Every row belongs to one group in each of 4 separate groupings. Each group adds its own fixed numbers to the row, and there is some noise. The rows also spread widely along 15 directions, which tell nothing about the answers.
In the rows, 128 means zero.
Some rows, each with its group in each grouping after it:
[166 118 129  75  89 154 147 175 134 107 150 135 134 181 107 141 131 139
 128 143 151 107 176  83 128 132 194 120 161 119 148 157 144 131 133  89
 146 181 130 118 143 194] => Z873 Y Pizo (3)
[109 109 131  79 138 119 117 100 128 152 131 172 146 155 122 167  95 104
 137  91 128 105 133 163 122 147  76 110 126 186 171 175 182 145 132 128
  91  93  77 199 155 134] => Z985 Y Pizo (2)
[140  85 138 146 127  92 113 105 157 141 142 179 121 127 110 111 119  85
 135  95 132 165  96 161 115 150 112 132 116 101 196 133 112 136  81 117
 133 115 104 145 121 150] => Z734 G debid (1)
[120 143  94 131 171 125  94  99 128 121 108 137 152 115 135  94 130 102
 124  89 102 104  67 167 123 118  96 142  87 134 123 136 146 108  82 128
 111 112  86 139 117  66] => Z734 Q nirev (0)
[146 143 137 133 168 138  97  63 109 155  86  99 151  81 156  99 143 138
 104 130  98 138 143 116 148 149 149 120 133 153  88 103 148 111 157 161
 160 114 159  97 148 114] => Z873 Q nirev (3)
[112 101 151 146 109 143 122 123 154 122 133 149 122 183 119 163 140 148
 155  63 129 159 159 128 146 154 138 183 144 156 155 170  62 130 122 146
 140 146 133 144 113 175] => Z875 G debid (0)
[139  82 127 130 144 118 129  98 178 131 133 153 137 109 159 123 110  74
 136  92 145 112 120 120 154 118 107 151  65 127 169 118 123 161 119 136
 154 102 110 169 102 177] => Z985 Y vesa (2)
[182 123  96 157 112 119 120 133 122 168 109 124 125 188 135  91 173 153
 150 154 132 143 168 148 131 104 144 152 177  96 114 116  87  83  79 129
 141 153 173  97 138 132] => Z875 Y vesa (1)
[144 115 124 100 143 131 158  62 173 125 135 159 145  84 120  99 129  93
 123 124 125 125 143 126 123 156 114 165  75 139 173  75 112 155 126  92
 179 142 145 121 131 171] => Z875 Q nirev (1)
[147 103 136 155  73 130 114 214  92 108 102 179 115 198 129 134 137 144
 139 143 161 112 131 128 111 107 130  86 145 112 130 116 135 133 123 152
  41 145 147 127 130  80] => Z985 Y Pizo (2)
[122  99 158  83 145 142  98 107 131 127 147 148 141 153  92 139 115 129
 122  59 109 165 120 118 141 166 148 122 150 147 164 189 143 129 125 119
 130 152  93 138 137 176] => Z734 Q debid (3)
[134 111 140 121 117 125  94 132 144  89 173 101 122 118 172 117  92  93
  93 145 152 148 108  99 154  85 140  61 103  55 152 108 138 166 150 123
 131 118  87 139 117 108] => Z734 Y nirev (0)
[136 165 142 120  93 137 110 101 149  74 176  51 108 100 147 140 134 113
  85 154 184 170  73 102 143 125 164  93 132  53 152  91 117 147 142 103
 190 110  52 125 104 110] => Z985 Y Pizo (3)
[149  87 122 128 166  92 138 102 160 144 128 182 160  98 106  97 107  76
 138  82 125 123  85 142 121 157 111 138  85 131 174 141 157 135  81 110
 141 100 120 145 116 167] => Z875 Y Pizo (0)
[144  78 142  92 155 123  46 134  99 136 105 176 128 119 140  76  82 113
 102 136 100 145 102 143 132 121 125  72 138 118 145 170 154 123 123 116
  83 136  85 131 174 109] => Z875 G debid (3)
[172 145  62 183 164 117 136 121 119 163  79 131 175 164 139 119 173 119
 173  90 121  91 155 145 117 146 133 196 133 167 101 154 138  77  55 131
 164 100 178 128 114 124] => Z875 G debid (3)
[136  48 133  96 174 125 108 111 121 201 105 188 136 116 158  95 108 113
 141  96 115 116 147 125 164  88  81 116 115 141 124  90 144 174 145 142
 121 107 145 197 144 170] => Z734 Q Pizo (2)
[111 168 118  58 145 151 117  67  99 172 102 102 123  98 132 143 144 168
 102 174 110  99 155 149 135 139 109 138 165 200  83 128 141 121 175 126
 158 110  88 155 191 124] => Z875 Y debid (3)
[115 109 175 155 134 107 161  98 138 184 118 131 116 115 109 143 142 168
 142 114 121 162 153 134 135 166 119 134 163 144 125 117 105 136 160 176
 135 103 177 126 130 188] => Z875 Q Pizo (0)
[128 102 135 101 132 135 107 168  91 104 163  84 124  87 145  86  73 131
 107 195 123 159 148 119 130 139 142  90 173  83 115 140 135 136 152  53
 159 109 114 122 160 149] => Z985 Q vesa (0)
[112 145 141 117 124 168  76 141  94  97  92  88 116  84 142 147 134 152
  93 136 139 122  90 121 144 149 152 128 144 150  81 139 142 122 166 132
 149 100  63 150 157 103] => Z985 Q nirev (0)
[ 84 198  95 131 137 142 179 124 147  75 144  92 141 121 127 131 139 141
 131 135 112  72 125 133 106 149 119 180  86 166 108 151 102 112 125 121
 131 135 118  96  93  94] => Z875 Y debid (3)
[ 77 157 110 103 135 131 158 180 120  64 164 112 132  95 130 111  72 125
 117 171 107  86 127 139  84 153 110 113 108 135 128 179 146 130 143  77
  98 126 104 109 125 103] => Z875 G nirev (3)
[106 159 145  97 114 157 121  74 139 130 140 104 116 141  87 156 177 167
 115  81 128 168 104 142 135 154 136 163 158 142 130 115  90 121 129 125
 170 152  85 139 123 138] => Z734 Q nirev (0)
[131 142 102 110 101 160 148 170 107  56 144 131 148 122 114 138 150  99
 114 121 180 106  95  98 104 131 129 122  97 118 149  56 147 169 113  47
 166 129 115 157 100  72] => Z875 G vesa (0)
[109 105 134 121 159 122 130 153 107 123 135 143 137  82 118  86 111 120
 120 106 116 131  75 120 118 132 111 103 111 109 118 104 151 152 124 106
 114 113 126 139 105 109] => Z734 Q Pizo (3)
[127 137 157 130 106 144 195 169 140 102 151  87 127 134 132 158 129 152
 124 157 140  99 194  62 133 147 181 108 134 124 121 127 143 149 190 146
 141 142 185  95 112 187] => Z873 Q vesa (3)
[131 115 137 112 132 177 100 157  88  71 144 113 171 146 148 135 123 125
 105  84 140 145 150  51 155 126 165  89 119 134 105 110 161 159 158 105
 150 146 153 136 107  98] => Z734 Y nirev (2)
[103 129  99 121 138 134 122 137 119  60 146 145 147 102 176  90  71  84
 122 174 123  97 139 138 113 120  78 113  62 121 148  98 120 164 144  86
  96 115 126 123 131  58] => Z875 Q debid (2)
[158 143  97 121 110 141 131 151 162 105 114 122 113 164 142 111 153 121
 129 155 146  69 108 138 135  75 139 153  92  93 137 121 110 110  99 129
 118 158  83 119 117 124] => Z985 Q vesa (0)
[137 126 127 160  99 125 132 165 110 111 143 131 133 191  66 127 170 158
 152  85 141 181 101 143 102 169 149 150 179 102 144 140  88  99  72 103
 127 149 144 103 108 120] => Z875 Q debid (0)
[109 117 152 114 142 136 141 106 110 154 171  82 134 137 121 109 136 168
 118 113 116 188 150 110 146 125 126 104 175 108 108  99 108 138 149 106
 161 136 162 121 105 139] => Z985 Y vesa (0)
[151 199 107 130 118 118 105  40 132 129 133  93 141 139 132 133 159 120
 110 145 138 154 121 161 116 144 129 118 146 120 145 113 141  94 100 130
 160 115 100 104 133  74] => Z734 Y Pizo (3)
[107 163 165  95 148 131 166 113 147 111 117 131 124  81 117 117 109 143
  81 187  85  75 151 114 113 138 144  88  90 158 122 144 168 121 185 153
 102 155 131  73 141 141] => Z734 G vesa (0)
[114 118  91 120 162 136 102 146 125 131 124 110 136 137 173  94 102 131
 146 122 102  91 126 141 151  93 112 149 121 123 103 167 122 114 116 127
 111 117 102 153 127 111] => Z873 Q Pizo (1)

New rows. What belongs after each?
[104 121 164 129 129 141 167  67 159 142 162 123 143 151 105 158 163 140
 136  35 135 180 142 101 141 149 118 147 119 141 160  77  96 165 141 131
 174 143 168 147  71 156] => Z985 G nirev (0)
[131 170 138 113 150 156 145  83 155 170  78  96 123 133 124 166 198 181
 112  96 122  82 124 100 164 115 158 158 128 178  88 129 137 104 160 199
 167 137 111 142 119 158] => Z875 G Pizo (1)
[140 137 141 127  85 139 122 152  95 123 102 133 104 121  82 115 160 172
 115 175 133 151 123 158  97 173 157 151 189 139 107 125  98  91 115  99
 141 147 123  93 161 132] => Z985 Y vesa (0)
[114 146 123 144 152 133 222 173 149 113 167  71 144 123 130 119 140 146
 135 125 128  89 155  70 125 117 154 131 104 105 104 113 136 140 145 117
 160 136 190 102  55 169] => Z985 G vesa (3)
[162 125 141  90 104 156 137  99 154 167 124 105 104 165 136 145 173 166
 125 145 145 129 191  96 162 105 172 159 167 125 124 110  84 128 155 136
 194 167 128 132 142 213] => Z985 G debid (3)
[130  89 144 185 141  91 178 171 124 170 112 154 123 125  90 107 162 141
 154  92 134 130  86 139 106 140 106 126 127 107 123  86 131 130 104 162
 101 102 182 130  84 146] => Z985 Q vesa (2)
[169 133 148 130 131 144 144 108 124 131 102 120 137  85  73  87 202 153
  98 109 130 156  82  82 128 166 204 155 135 119  99  63 108 112 112 119
 207 167 156  72 105 160] => Z873 Y debid (3)
[146 146 144 151 172  89 139  63 150 180  88 145 144 103  97 101 139 134
 120 132  79 127 128 172 107 174 127 127 129 160 138 167 156  70 107 172
 120 118 154  74 145 148] => Z875 G vesa (0)
[132  90 161 139 108 118 103 196 126 109 157 116 109 165 155 139  83 129
 116 152 134 141 160 100 142 107 161  49 157  73 150 189 154 137 157 149
  85 131 121 127 134 149] => Z734 G vesa (1)
[109 160 117 173 111  87 177 130 146 123 141 118 104 113 143  98 113 131
 142 212 124 109 134 188  87 133  82 125 115  94 139 105  95 114 126 143
  83 103 145  86 119 100] => Z985 Q Pizo (2)
[152 183 130  78  87 157 132 137 148  67 126 114 113 122  87 133 160 131
  81 171 146  91  81 108 105 139 199 119 114 111 151 131 142 109 128 102
 148 181  51  86 138 119] => Z873 G debid (3)
[ 94 108 140 126 118 153 100 151 107  82 168 126 148 192 133 165 119 122
 131  44 152 167 113  96 143 120 114  92 129 119 159 128 129 172 132 111
 110 127 113 179  93  69] => Z875 G debid (0)
[135 127 113  89 139 124 171  69 188 157 149 132 120 118 130 114 141 117
 142 126 136 107 137 138 138 115 104 171 101 119 163  91  91 150 124 114
 174 136 114 145 115 192] => Z875 Q Pizo (3)
[ 74 115 109  63 145 125 182 169 115 135 164 163 136 138 110 117  78 129
 146 149  90  66 167 156  93 125  73 128 122 165 140 163 144 155 142  71
  80 133 125 165 143 134] => Z873 G debid (0)
[115 140 141 109  92 131 159  84 152 128 141 136  98  84 128 126 145 131
 113 177 152 134 139 140 124 128 110 153 117 122 138  42  71 166 155 109
 172 129 121 136 130 144] => Z734 Y Pizo (0)
[114 106 137 155 126  89 129 109 152 171 147 147 117 182 152 137 103 126
 161 116 118 144 162 172 133 109  79 107 143 108 163 157 114 133 124 178
  67 103 143 148 126 134] => Z734 Q Pizo (0)
[123 111 149 130 109 127 126 141 143 123 171  96 117 173 166 160  98 129
 135 136 141 144 192 105 151 117 137  86 153  97 153 158 131 150 166 152
 114 120 140 136 126 163] => Z734 Q vesa (3)
[ 98 179 125 122  99 150 178 153 120  96 148 102 141 183 104 178 153 165
 133 119 135  97 159 118 107 144 131 126 137 162 117 143 140 124 147 132
 103 146 144 120 108 101] => Z985 Y nirev (0)
[127  86 127 128 107 135 125 118 135 173 141 138  99 171 123 101 147 176
 170 119 122 188 176 157 143 132 115 197 198 114 130 120  20 117 110 108
 159 158 160 133 136 190] => Z875 Q Pizo (1)
[125 136 140 113 110 131  90 118 116 104 140 114 125 146 135 133  87 136
 119 175 112 157 177 158 119 171 144 125 178 138 149 206 113  97 136  95
 133 128  93 108 176 142] => Z985 G debid (0)
[127 155 131  94 148 142 155  95 130 109 172  87 163 132 119 130 120 129
 107 128 122 143 155  97 125 149 132  82 126 123 145 111 164 140 157 100
 156 135 147 105 120 126] => Z875 Q nirev (2)
[144  44  96 136 149 110  89 108 127 171 134 185 140 140 160  67 102  96
 170  99 118 167 152 164 145 118  77 181 130 119 146 112  57 144  77  87
 151 115 150 171 134 157] => Z875 Y debid (2)
[ 66 168 136  93 125 160 185 175  90  80 145 120 124  98  99 114 134 167
  99 162 111  90 120 114  91 124 111 107 111 148  90  75 134 151 169  87
 105 160 144 112 104  66] => Z734 G vesa (0)
[ 94 109 128 120 149 112  93 166 136  86 162 138 133 138 137 112  60 100
 126 101 109 121  75 154 126 121 106  88 106  97 160 209 157 128 109 121
  60 110  57 147 119 100] => Z734 Q Pizo (0)
[144 147 136 145  94 146 166 171 106  81  92 162 133  85  71 115 173 145
 116 148 147 115 106 113  88 189 178 173 125 155 102  90 116 117 111  93
 164 149 158  87 123 138] => Z734 Y Pizo (0)
[ 83 124 168 128 139 124 142 176 126 130 171  80 106 135 120 130 102 180
 117 122 100 153 133 109 132 130 156  85 175  96 104 196 125 121 166 152
 106 138 126 109 105 166] => Z734 G nirev (3)
[101 147 158 151 163 106 132  69 143 101 152  79 136   4 135 108 103  98
  80 144 120 162  78 122 128 179 133 108  94 115 125 107 142 142 150 121
 194  65 104 110 109 128] => Z734 Y vesa (0)
[147 153 108 178 144 102 157 173 101 107 105 121 147  94 119  84 128 128
 130 183 122 103 110 138  86 161 134 111 125 110 103 117 160  96 107 122
 114  97 170  74 124  94] => Z875 Q Pizo (2)
[156 142 112 177 157  76 142  98 147 135 125 130 157 108 107  96 119  87
 135 130 113 137 105 176  88 178 124 132 118 112 165 164 158  80  60 113
 143  92 135  89 116 128] => Z985 G vesa (0)
[121 161  91 114 161 125 179 127 177 105 111 149 129  89 135  71 139 107
 117 149 108  28  80 139 105  88 105 154  24 125 130  97 128 123 105 129
 105 158 113  98  86 100] => Z875 G vesa (3)
[119  95 142 127 129 114 126  95 123 146 199 106 143 156 129 114 106 134
 142  98 131 226 166 123 140 148 113 106 185  90 161 118  95 150 124  84
 168 120 167 137 111 150] => Z875 Y Pizo (1)
[132 168 137 141 125 107 196 106 152 140 163  86 138 153 111 167 153 137
 127 135 144 123 159 106 112 145 140  95 138 115 154 119 153 134 147 149
 148 113 161 110 101 147] => Z875 G debid (3)
[110 128 146 175 109  88 115  65 137 163 125 119 100 107 152 135 115 128
 139 164 129 176 149 202 110 169  73 129 157 126 150 113  89 123 141 165
 118  66 129 131 154 120] => Z985 Q nirev (2)
[115 102 118 135 134 103 183 153 139 160 149 128 118 107 160 119  99 124
 150 177 137 100 179 131 123 107  94 125 130 110 127 103 117 165 153 114
 140  86 165 161 126 173] => Z875 G Pizo (0)
[172 116  84 165  98  91 165 157 149 130 144 156 134 178 107 111 152  88
 167 121 168 117 110 162  88 127 116 150 121  81 177 112 123 117  40  94
 124 121 142 128  93 129] => Z985 Y vesa (3)
[130 129 164 139 111 139 104 109  96 121 114 108 126 106 115 168 152 138
 106 112 162 173 107 107 131 183 147 100 164 140 129  98 145 149 161 143
 158  88 120 143 144 114] => Z875 Q debid (3)
[118 118 143 107 134 139 132  93 132 159 146 101 135 150 104 188 147 147
 140  71 143 160 143 120 152 168 131 149 176 159 143 153 127 141 142 126
 186  95 106 184 139 187] => Z875 Q debid (0)
[ 86 155 164 150 102 105 100  81 133 118 138 109  93  99 120 141 120 146
 102 149 127 185  84 185 107 174  99 103 153 121 144 135  91 118 147 163
 104  95  77 112 143  85] => Z875 Y nirev (2)
[102 143 126 158  74 137 128 134 140  69 151 126 133 154 141 199 121 100
 150  95 176 136 139 136 109 179 121 155 127 148 177 143 109 153 126 116
 145  89  98 174 108 106] => Z873 G Pizo (2)
[155 101 174 190  97 114  84 133 134  92 102 160 109  89 119 102 136 104
  99 128 149 187  74 128 119 160 165 106 116  81 157  96 106 127 106 144
 133 124 124  89 117 112] => Z734 G vesa (0)
[ 95 131  95 147 150 103 124  80 169 106 145 138 122  80 161  79  95  83
 142 132 116 125  80 190 116 133  59 174  66 108 166 114  76 134  91 109
 125  95  87 137 107  90] => Z875 Q Pizo (1)
[119  96 173  80 154 106 154 102 159 150 180 142 135 118  95 125  86 122
 108 123  99 151 149 114 133 154 136  81 132 125 171 175 156 146 158 127
 131 135 117 120 139 217] => Z734 Y debid (2)
[170 142 141 158  98 132 107 116 116 122  60 150 124  94 106 143 168 121
 111 150 154 126 114 150 105 188 161 158 142 163 130 117 138  97 108 129
 166 106 114 117 161 132] => Z985 G vesa (0)
[136  89 154 105 155 145 137 166 107 141 100 152 135  95 103 109 150 147
 100 106 124 107  94  71 147 123 158 101 111 141  98  99 162 153 157 139
 130 140 141 138 128 149] => Z875 Y debid (1)
[165  76 118 150 136 104 101 132 155 162 130 152 140 184 127 132 125 108
 165  66 139 150 127 145 140 132 126 136 146 105 169 177 131 115  82 149
 124 111 120 155 128 179] => Z875 Q nirev (2)
[133  72 171 161 156  77 145 117 127 204 130 169 124 122 106  75 119 151
 140 109  89 183 137 140 123 140 123  96 163 104 126 129 118 122 121 170
  93 130 205  92 113 182] => Z734 Y Pizo (3)
[131 141 139 182 125 121 130 133 143 137  66 146 117 121 109 142 170 147
 138  98 125 103  87 149 126 157 147 177 117 156 105 152 118  93 107 198
 113 110 119 120 117 138] => Z734 Q Pizo (0)
[118 105 136 121 143 131 117  90 131 147 148 139 149 172 125 132 141 117
 143  37 127 156 114 125 141 124 101 113 122 126 164 104 134 151 112 139
 111 133 143 156  93 102] => Z873 Q vesa (3)
[112  71 139 167 146 101  77 144 110 164 117 137 124 122 143 118 104 124
 152  78 119 174 100 156 138 151 115 131 173 121 129 180 121 121 104 141
 122  72 108 178 128 134] => Z873 G Pizo (1)
[130 158 161 141  95 122 138 173  99  96 102 125 101  93 110 124 127 156
  91 218 129 113 119 130  94 162 160  75 148 115 112 125 160 112 167 151
  85 125 127  76 164 103] => Z734 Q Pizo (1)
[112 120 149 124  98 131 141 137 160  87 133 164 110 139 144 122 115 115
 115 141 141 101 113 122 128 102 113 107  67 113 163 101 113 159 149 153
  67 154 116 118 106 101] => Z985 Y Pizo (1)
[112 145 128 203  82 139 114 169  80 119  98 118 110 179 111 135 185 191
 153 107 133 175 129 160  99 165 136 170 196 135  89 125  65  85  97 144
 110 137 169 106 110  69] => Z985 G nirev (1)
[143 140  94 127 149  83 177  97 173 167 212  85 134 185 124  70 109 131
 161 164  89 161 191 172 116 105 112 131 164  49 164 158  87  87  75  86
 145 156 167  72 108 180] => Z734 Q vesa (0)
[150 112 117 162 162  93 113  90 113 138 159  97 162  93 160  76  85  94
 127 163 114 182 164 136 129 158 125 111 146  94 132 129 129 119 111  84
 178  80 166 101 137 137] => Z985 Y debid (0)
[140 132  99  79 144 145 146  86 100 120 148 143 176 106  92 110 141 104
 128 106 138 151 138 129 102 175 101 142 132 153 150  61 149 153 106  26
 197 126 154 145 140 114] => Z875 Q nirev (0)
[103 194 154 168  95 114 152  81 123 112 134  80 111 106 105 162 160 154
 114 154 147 169 110 161  96 196 117 119 159 130 141  96 120 112 144 147
 139  89 125  98 122  82] => Z985 Q Pizo (1)
[ 83 119 133 133 161 105 204 176 132 146 154 113 130 116 126 124  99 145
 142 146 105  76 146 127 114 121  89 100 111 132 113 141 156 150 163 145
  82  97 166 134 108 149] => Z875 Q vesa (0)
[ 76 178 132  79 134 171 151 116 113  78 125 133 129  92 109 113 141 155
  96 140 103  91 107 124 112 136 112 135  89 168 109  89 128 140 162 109
 109 166 111 110 119  71] => Z734 Q Pizo (1)
[154 118 140  75  98 135 149 167 105 167 129 149 119 191 105 148 140 167
 122 163 134 105 199 109 118 111 152  74 185 137 119 139 170 132 161 136
  93 166 158 126 169 169] => Z734 Y nirev (3)
[128 151 122 102  93 168 111  98  96 100 103 154 151 164 117 178 155 135
 130 108 147 126 175 125 117 185 132 161 145 214 136 126 126 134 137 108
 144 139 135 143 161 101] => Z875 Y debid (3)
[165 136 118 141 112 125 113 131 100 135  98 122 119 101 130 100 153 137
 119 175 154 141 113 137 114 143 141 124 161 104 112  76 123 118 118 112
 154 110 136 112 151 111] => Z875 Q Pizo (3)
[106 133 148 147 126 160  72 111  81 120  99 119 117 113 136 114 169 165
 104  99 125 182  89 125 145 125 125 131 150 131  85  65  79 130 140 139
 150 130 116 139 113  55] => Z734 G debid (2)
[118 108 107  82 179 141 146 126 126 149 131 142 149 132 129  83 129 127
 130  96 101  88 110 125 139  85  87 125  87 131 124  99 154 142 121 107
 107 148 130 151 107 112] => Z985 Q vesa (1)
[141 157 145 129 164 142 106 106 130 107 106 111 158 139 132 100 130 152
  94 130  81 118 137  96 152 131 175 104 109 144 102 175 147  86 142 168
 109 167 140  52 130 110] => Z875 Y debid (0)
[147 120 127 115 159 136 119  71 115 164  82 175 160 119 111 123 167 117
 118  77 127 122 113 123 133 137 109 131 105 176 134  71 157 140 119 133
 150 122 146 155 133 103] => Z875 G debid (0)
[122 116  97 109 149 123 119 118 172 122 181 123 142 184 136 116 110 104
 153  60 121 136 111 141 135 101 110 142 113  91 177 180 109 126  77 101
 128 148  88 153  86 139] => Z875 G nirev (3)
[159  82 139 129 123 124 137 158 145 155 126 163 127 185 134 125 146 128
 134  96 144 118 139  95 144  79 134  84 117  92 154 103 143 154 129 159
  97 155 161 144 109 144] => Z875 G nirev (1)
